The rows are grouped in 4 different ways at once. Each group adds its own fixed numbers to the row, and there is some noise. The rows also spread widely along 16 directions, which tell nothing about the answers.
In the rows, 128 means zero.
Some rows, each with its group in each grouping after it:
[110 120 115 101 137 121 142 175 149 143 136 144 176  87 112  85 131 115
  83  87 105 155 168  83  96  90 147]  foza K898 E K896
[106 137  97 110 155 184 108 100  94 123  90 140  90 196  80 118  69 133
 130 143 183 137 140  95  65 111 141]  zup K377 U K995
[179  84 144 157 165 140  77 137 130 111 135 173 182 121 146 182 147 136
 134 119 118 100 133 124 138 121 101]  Doseg K48 U K193
[127 125 123 163 145 166 116 134 119 124  82 138 102 191 120 116 166 125
 114 182 177  92  96 147 107 148 125]  Doseg K898 J K627
[145 116 155 163 119 118 163 149 150 114  89 100 157 168 132 135 140 149
  92 146 121  96  73 125 129 100 134]  zup K377 E K627
[130 117 146 109 145 133 150 148 130 116 120 118 147 145 122 147 131 132
  91 155 128  83 119 155 100 128 123]  foza K48 J K275
[129 142 126 107 162 140 132 128 163  92 104 147 151 204  97 188 141 158
 142 140 159  93 122 111 105 132 102]  zup K48 U K995
[136 181 131  84  83 145 120 168 174 138 123 136 182 127 141 130 149 118
 171 148 119 145 135 124  94 128 118]  Doseg K898 U K193
[ 96  82 140 166 157 121 162 113  73 103 111  95  51 142 145  93 155 124
 112 146 135 115 123 160 112  95 103]  zup K377 U K528
[100 194 123 137 133 175 121 155  95 112 139 146 135 183 135 157 133 132
 172 167 151  81 108 143 106 145 124]  Doseg K48 U K896
[ 68 134 101 154 177  94 136 155  94 102 166 136 116 136 148 151 158 131
 127  67 136  97 166 103 142 113 111]  foza K377 J K528
[ 94  80 127 153 114 104 227 136 203 133  70 158  65 199  41 134 151 128
  69 143 147 124 149  64 163 123 140]  zup K48 U K275
[138 128 109 161 147 142  74  88 140 158 141 118 122 134 151  82 151 132
 174  96 100 192 162 101  99 120 126]  foza K898 E K627
[ 97 148 117  99 130  69 106 100 122 110 186  77 160 116 132 127 148 133
 119  65 126 103 117 142  52  94 117]  Doseg K48 J K528
[176 136 142 134 119 159 131 139 120 120 109 129 167 132 187 151 116 120
 132 105  78 140 101 159 124  65 139]  foza K377 E K193
[111 148 127 110 105 134 125 151 165 127 103 128 155 163  70 122 130 136
 119 152 180 107  87  85  66 115 138]  Doseg K898 E K896
[118 155 131 131 129 139 127 151 159 134 120 127 132  99  69  69 156 123
 119 123 121 115 119  74 105 155 172]  zup K377 J K896
[135 105 138 164 126 128  93 151  81 159 124  43 141 103 168  98  93 134
  78 136 127  98 155 118 103 154 131]  zup K898 J K193
[128 126 141 181  95  70  36 145 137  97 160  81 211 126 203 187 171 136
 174 142 163  65 106 155 132 141  66]  zup K377 E K193
[158  60 132 127 166 137 184 165 134 157  78  77 116 131 114  90 145 139
  47 101 147 141 133  92  66  90 124]  foza K48 J K627
[147 187 111 154  96 140 101 175 115  86  91  90 132  77 179  92 155  97
 145 115 122  90 111 115 144 156 154]  Doseg K377 U K193
[120 143 126 117  84 165 163 195 104 166 127 143 130 118 135 134 155  70
 115 126 149 104 128 146 100 106 142]  Doseg K377 U K193
[ 86 112 136 157 130 132 150 131  59 120 142 124  73 126 156 122 121 111
 158 127 119 124 145 130 124  91 109]  zup K377 E K193
[129 140 133 172 144 165 116 140 128 156 147 154 123 164 133 142 167 131
 167 135 124 122 130 120 131 132 126]  Doseg K898 U K275
[102 132 108 100 129 152 125 144 120 118 104 147  85 140  85 151 104 101
 144 135 163 103 178  78 109 166 134]  foza K377 E K193
[110 142  85 143 142 142 152 191 137  87  76 184 151 128 141  89 161 103
  96 113 142 130 139  99 147 103 139]  foza K48 E K627
[147  98 149 109 115 102  94 111 112 122 165 107 186  90 149 136 106 129
 130 107 108 123 121 157  85  80 101]  zup K48 J K528
[119 125 106 152 128 146 106 134  92 151 138 140 146 180 125 187  91 106
  83 110 166  73 132 138 122 114 149]  Doseg K377 J K995
[123 163 133 101 136 143  86 151 117 158 196 119 192 137 142 182 139 127
 164 105 137  96 130 147  70 123 118]  foza K377 J K275
[103 121 111 180 113 139 106 144 116 109  90 138  88 156 151 111 185  99
 150 172 187 113 118 143 126 133 104]  Doseg K377 U K193
[126 165 148 134 102 146 153 142 128 131 148 148 118 156 160 185 139 113
 198 136  83 120 140 142 153 126 118]  Doseg K377 E K193
[ 94 168  89 205 123 110 133 142 153 100 110 179 139 151 139  93 176 129
 123  67 110 145 105  68 170  76 165]  Doseg K898 E K193
[ 48 112 131 160 145 131 168 126  92 148 140 153  91 227 100 160  96 146
 105 178 145 116 152 121 113 107 121]  foza K377 E K193
[131 111 138 137 121 129 105 115 107 110 141 153 138 109 124 132 120 105
 125 144 111  99 123 152 125 122 129]  Doseg K48 E K528
[131 141 127 160 122 126 116 164 121 131 146 139 161 113 120 141 126 128
 120 107 121  91 132  92 141 134 141]  Doseg K48 U K528

New rows. What belongs after each?
[129 153 121  97 130 144 156 184 131 111  97 129 158 129 132 131  92 130
  92 144 108 113 171  95 124 147 135]  Doseg K48 U K193
[116 143 133 180 179 163 109 158 109 143 142 162 139 165 142 140 145 151
 144 147 108 115 154 100 140 152 126]  Doseg K898 E K193
[141 145 118  93 148 159 186 177 145 119  89 123 147 156 122 143 129 129
  98  90 128 112 127  98 101 100 143]  zup K48 E K275
[120 154 129  81 154 146 128 142 108  78 124 152 132 105 128 117 130 112
 147 132 109 109 131 138  99 121 128]  Doseg K377 E K528
[ 83  88 119 158 105  94 132  77 138 155 160 172 116 156  64 136 101 113
  87 123 120 132 161 109 129  95 147]  foza K48 U K995
[132 127 129 157  88  87 107 162 147 128 118  50 141 108 150 135 115 134
 148 127 145 106 151  70 135 162 108]  foza K377 E K627
[122 158 143 191 148 185 135 133  67 125 150 168 111 142 177  99 144 128
 191 138  82 151  84 156 135  61 140]  Doseg K377 E K275
[134 144 119 122 100 125 113 105 152 133 114 106 133 158 123 142 116 115
 115 132 119 114 138 130 102 148 143]  Doseg K48 E K193
[130 131 137 109 123 123 154 159 146 119 134 139 148 108 123 141 168 105
 108 105 112  92 126 136 122 110 138]  foza K898 U K275
[145 152 109 125 110 137 184 158 132 127  80  80  91 104 144 114 131  78
  53  79  79  82 185 115 164 182 183]  zup K48 U K193
[106 138 120 182 128 148 176 131 125 139  89 130  72 212 144 142 150 117
  99 143 118 110 130 137 155 130 146]  Doseg K898 E K193
[128 125 133 118 111 138 140 133 133 145 132 124 132 133 165 121 137 112
 143 130  97 157 160 157 121 101 107]  zup K898 U K528
[ 84 201 112 133 159 116 127 149  97 102 165 103 154 131 142 119 187 122
  90  77 111  42 116 150 106 148 161]  zup K898 U K528
[ 97  57 134 142 111  91 215 101 187 122  91 203 104 187  75 138 163 107
  50 134 110 144 135 140 153  57 130]  zup K48 U K193
[ 94 143  87 136 121 137 109  87 140 153 108 128  73 150  64  96 111  92
  82 106 129 122 177  82 109 179 196]  foza K377 E K193
[109 124 136 111  80  84 178 200 143 134 148 110 153  87 136 144 141 109
 132 107 132 109 148 103 127 105  97]  Doseg K48 J K528
[112  83 150 172 103  99 162 180 148 145 140 162 157 129 130 161 158 111
 105 162 126  90 152 139 181 125  96]  zup K48 J K995
[169 122 140 133  90 125 120 142 122 152 163 110 189  83 157 143 124 102
 113  68  90 119 109 142 107  69 145]  Doseg K48 U K896
[116 142 125 174  90 115 100 110 112 149 183 144 162 109 175 130 118  95
 130 102  62 138 139 173 163  88 155]  foza K377 J K896
[136 158 109 131  85 109 113 123 123 115 134 104 145  98 152 131  98  97
 121  97  92 101 153 128 151 148 153]  foza K48 J K627
[108 148 138 163 108 147 120 190 125 129 109 131 160 180 126 152 101 163
 171 186 179 119 101  72 110 116 102]  Doseg K377 E K193
[152 176 103 103 155 192 107 130 128  97 111 203 165 135 121 120 113 114
 133 102  96 137 117 129 118 103 171]  Doseg K48 J K896
[131 112 140 121 160  89  96 103 118  53 123  91 143 113 143 137 127 150
 120 136 116  76 135 140 117 146  95]  zup K48 U K528
[104 131 140 128 142 132 124 151 140 152 156 129 148 142 109 127 120 145
 141 156 120 134 158  92 102 139 120]  Doseg K377 E K275
[140 131 148 126  89 136  84 140 117 199 197 109 175 104 109 170 106 114
 159 109 130 103 149 107  86 129 131]  foza K898 U K995
[130 139  97 146 114 177 141 152 123 162  74 114 106 187 120 110 143  98
  88 129 184 121 104 132  87 118 160]  foza K377 J K627
[ 61 140 121 131 101 139 163 168  57 137 170 184 134 161 163 190  98  91
 131 131 126  94 176 162 151  83 109]  zup K898 U K193
[126 121 116 129 161 150 136 160  98 156 125  74  95 121 130 106 108 128
 120 118 129 121 196  69  94 180 125]  Doseg K48 E K627
[122 152 159 158  96  94 100 109 147 125 137  84 181 114 108  87  98 148
  74 176  67  86 113 124 122 175 172]  zup K48 E K193
[147 137 131  96 123 107 171 145 163  83 110 112 154 132 171 163 133 136
 149  74  91 144 121 114 127  57 105]  Doseg K898 E K896
[140 176 112  98 206 119 112  99 149  58 135 145 189 134 143 120 158 150
  90  79  44 105 148 143 123 142 154]  zup K48 U K627
[112 127 118 143 125  96 126 123 143  94 121 120 123 134 135 136 159 124
 126 111 127 108 139 118 125 125 116]  foza K48 U K193
[158  90 159 102 141 133 121 125 151 111 122 158 136 124 123 159 138 139
 174 144 110 145 145 115 110 104  85]  Doseg K898 U K193
[111 148 144 145 100  89 128 156 165 117 140 126 159 124 135 143 181 123
 126 147 109  82 132 128 146 157 121]  Doseg K898 U K193
[ 97 103 138 163 122 100 132 138 126 130 133 107 124 138 131 110 152 130
 120 145 143 122 117 130 106 101 110]  foza K377 E K528
[129  82 171 182 117  98 186 172 151 171 134  79  94 103 111  95 206 127
 118 135 121 112 114 100 121 129 118]  foza K377 J K627
[101 116 167  95  85  94 240 170 137 127 128 140 128 106  62 139 101 109
  45 146  78  75 136 108 134 112 163]  Doseg K48 U K193
[110 119 135 128 162 165 137 182 116 142 122 146 153 176 134 143  95 147
  99 211 132 114 183 128 124 163 103]  Doseg K48 U K275
[ 86 172 112  78 127 109 119 137 170 112 138 136 151 144  85 128  95 144
 146 168 122 125 196  79 110 187 117]  Doseg K48 J K995
[148 135 135 141 125 158 146 188 139 146 130 153 172 122 154 143 148 118
 143 104 110 137 117 116 130  79 134]  foza K377 E K275
[ 95 165 134 136  99 142 147 140 107 163 160 110 141 163 102 137 105 126
 113 138 132  88 118 125  93 126 154]  zup K48 U K275
[ 80 120 133 145  71  69 165 135 176 127 115 112 103 150  87 136 139 119
 111 152 140 111 145  90 141 136 128]  foza K377 U K193
[159  90 120 147 191 190  84 140 110 131  98 145 113 127 173  85 185 113
 146 152 139 168 152 165  94 118  96]  foza K377 U K528
[143 109 159 150 150 133 136 130 137 204 178  79 154 136 142 124 166 128
  78 131  73 114 149 164  86 150 141]  Doseg K48 E K275
[138 157 118  89  92 160 135 175 113 128 126 147 141  84 132 147 101  70
 123 114 109  94 164 132 143 140 161]  foza K377 U K275
[137 136 142 120 143 123 149 173  86  65 129 143 167 114 194 173 146 113
 115 127 100  58 119 183 153 103 104]  Doseg K898 U K627
[105  97 131 158  94 112 138 143 123 144 126 113 100 132 121 117 144 115
 152 145 166 136 130 106 110 100 101]  foza K377 U K627
[128 207 127 172  74 130 138 161 155 117 103  92 128 133 137  85 179 119
 155 156 121  89  78 117 141 176 156]  Doseg K48 J K627
[122  83 152 151 124 118 114 130 131 133 143 132 126 119 123 125 163 117
 140 163 140 121 125 144 107 111  99]  Doseg K377 U K896
[104 109  90 132 160 127  99 136 130 113 129 164 128 147 168 155 163 104
 140 110 141 134 219 132 142 148  82]  zup K48 U K193
[160 117 158 139 117 145  83 124 123 173 156  81 141 127 107 162 122 131
 162 122 143  90 116 111  82 155 126]  zup K377 E K528
[122 169 113 171 148 164  92 175 112 105 101 134 160 177 178 130 162 145
 152 158 170 102  93 145 124 127 106]  foza K898 J K528
[106  92 130 122  87 101 159 110 175 149  99 121 110 149  26 106  96 124
  79 138 158 124 130  59  91 117 153]  zup K48 E K995
[123  66 102 141  83 115 123 137 136 105  79 199 138 103 129  91 122  80
  95 133 157 166 130 128 134  47 117]  Doseg K48 J K193
[146 117 142 182 109 112 136 126 113  98 135 159 124  84 144 111 194  87
 124  92  95  87  65 160 159  82 156]  Doseg K377 J K627
[112  94 134 149 126  91 171 134 146 112 113 132 123 145 129 122 165 135
 107  98 127 147 105 109 108  42 115]  Doseg K377 U K193
[171 117 131 153 122 175  89 135 126 149 105 113 119 112 140 109 141  99
 133 155 134 110 130 146 118 168 140]  foza K48 J K275
[116 171 111 146 119 150 120 124 124 119 122 127 127 156 127 122 103 122
 128 133 109 115 131 113 129 142 160]  Doseg K48 E K896
[ 85  79 156 160  88  69 167 145 165 122 129 110 118 127 126 110 199 110
 116 177 144 105 118 154 125 115  84]  zup K48 E K896
[101 198 119 170  87 123  78 121  98  94 152 100 115  69 182  59 156 102
 200 134  89 126 122 143 141 143 139]  foza K898 U K896
[115 135  95 115 116 122  93 147 154 150 146 132 136 116  99 132 191 103
 165  69 193 125 145  73  60 126 114]  Doseg K48 U K193
[139  90 117 156  77 125  97 154 103 157 128 105 146 138 154 176 127  83
 115 130 195  74 128 146 109 127 104]  Doseg K48 E K627
[170  32 134  89 118 154 140  94 158 172  86 135 104 147 122 116 185  71
  97 134 170 175 113 210  38  40 100]  foza K377 J K995
[133 129 116 153 115 149  70  47 170 153 108 151 123 162  84  58 112 131
 125 153 102 194 121 118  93 117 169]  foza K898 E K528
[128 137 124 166  90 129 111 131 139 128 120 134 125 148 119 134 142 119
 152 144 151 108 108 118 132 131 125]  Doseg K48 U K528
[138 127 122 169  72 121 113 132 128 122 103 115 121 117 149 114 149  92
 127 119 140 117  98 134 128  98 141]  Doseg K377 U K193
[112 193  83 129 149 198 125 163  83 144 103 132 118 153 138 104 110  85
  71 111 122  94 156 138 118 165 200]  foza K377 E K528
[109 147  84  96 100 156 146 147 124 162 109 109  64 126 141 106 136  79
 174  75 156 182 185  88  84 110 124]  Doseg K377 J K193
[109 155  84 143  81 131 119 138 141 101  86 150  95 137 142 139 167  60
 141  98 158  96 142 128 158 145 146]  zup K377 E K193
[132 118 121  92 143 166 104 192 124 112  74 131 160 115 111  94 135 110
  82 189 190  97 130 136  70 149 120]  foza K377 U K528
[112 154 111 161  61  92 114 119 167 120 123 112 122 110 103  94 168  96
 128 113 145 100  97 107 127 134 157]  Doseg K48 U K275
[110 182 123  97 137 188 174 197  92 156 147 138 118 105 134  95 164  92
 151 109 109 123 143 131  82 124 146]  foza K48 E K528
[115 155 134 161 125 112 107 125 139  73 124 151 152 119 133 118 121 149
 164 138  85 118 130  89 164 140 129]  zup K48 E K193
[ 84 186  83  80 163 152  81 171  98  74 139 192 199 149 150 159  98 133
 151 131 152 114 181 114 100 128 104]  foza K48 U K193
[138  88 139 107 138 136 126 112 114 128 144 151 110  80 110 122 112  98
 127 107  87 134 177 121 129 116 137]  zup K377 U K275
[128 158 136 120  48 120 126  95 168 179 159 115 135 152  96 162 148  90
 139 120 113 106 121 151  96 140 157]  foza K48 U K193
[ 96 173 102 150 132 124 134 143 118  76 125 175 147 110 144 108 146  84
  68 123  73  67 141 162 184 152 184]  foza K48 E K275
[140 138 119 140  95 132 135 127 112 118 118 141 153 141 137 146 143  94
  82  81 134  86  67 168 111  57 162]  Doseg K898 U K528
[104 152 120 102 130 124  81 109  91 129 175 105 144 112 123 124 120 117
 144 103 139 107 124 145  58 115 131]  foza K377 J K528
[149 133 109 146 109 184  97 149 133 152 110 183 134 119 144 109 132  88
 158 127 126 162 144 123 142 113 141]  Doseg K898 J K896
[168 137 155 160 212 192 101  93 102 146 122 103 124 182 132  99 130 172
 105 160  79 127  97 162  81 145 158]  Doseg K377 J K528
[149 118 136 164 121 128 147 159 159 137  84  79 142 180 144 138 204 128
  88 119 175  85  59 158  99 103 122]  zup K377 J K528
[126 133 130 125 115 145  87 141 125 168 162 120 168 131 110 151 131 108
 127 120 150  98 125 129  76 130 143]  foza K377 E K896
[186  78 162 127 129 120  79 103 134 189 187  89 186  85 152 147 121 121
 116 113  66 130 169 160  97 142 117]  foza K48 J K627
[118  88 121 147 141 135 120 122 133 154 132 131 123 149 138 118 127 127
 126 141 130 166 166 129 107 106 102]  foza K48 J K896
[134 139 126 134 114 122  97 124 142  86 102 146 156 106 132 107 113 120
 128 135  98 123 129 113 142 128 146]  zup K377 E K193
[126  87 136 135 127 126 169 119 117 159 130 105  66 146 119 169 124  97
 107 112 115  96 181 126 137 141 126]  Doseg K898 E K995
[125 165  92 137  89 119  99 118 151  86  95 135  82 124 114 145 147  84
 164 111 151  79 148  96 163 197 144]  Doseg K48 J K193
[114 114 129 159 146 145 130 155 146 144 132 171 136 167 115 161 157 125
 134 131 139 115 143 107 139 122 121]  foza K898 E K896
[104 128 115 122 122 113 127 121 132 149 136  80 125 139 106 117  73 142
 119  93 124 146 167  60  93 117 143]  zup K377 E K275
[154 142 117 123 147 184 106 135 139 143 105 167 152 184  91 170 106 125
 104 136 144  94 129 124 116 156 156]  foza K48 J K528
[109 104 146 130 132 104 135 142 134 118 141 133 160 132 145 122 165 143
 141 137 130 138 120 139  91  78  81]  zup K48 J K193
[110 144 137 172 108 142 116 106 143 165 127 116 127 181 128  93 112 148
 127 187 100 161 136 136 122 132 136]  foza K898 U K528
[ 93 146 134 162 101 113 140 165 133 127 133 117 144 168 144 163 136 130
 150 161 146  89 132 122 148 134 103]  zup K377 E K995
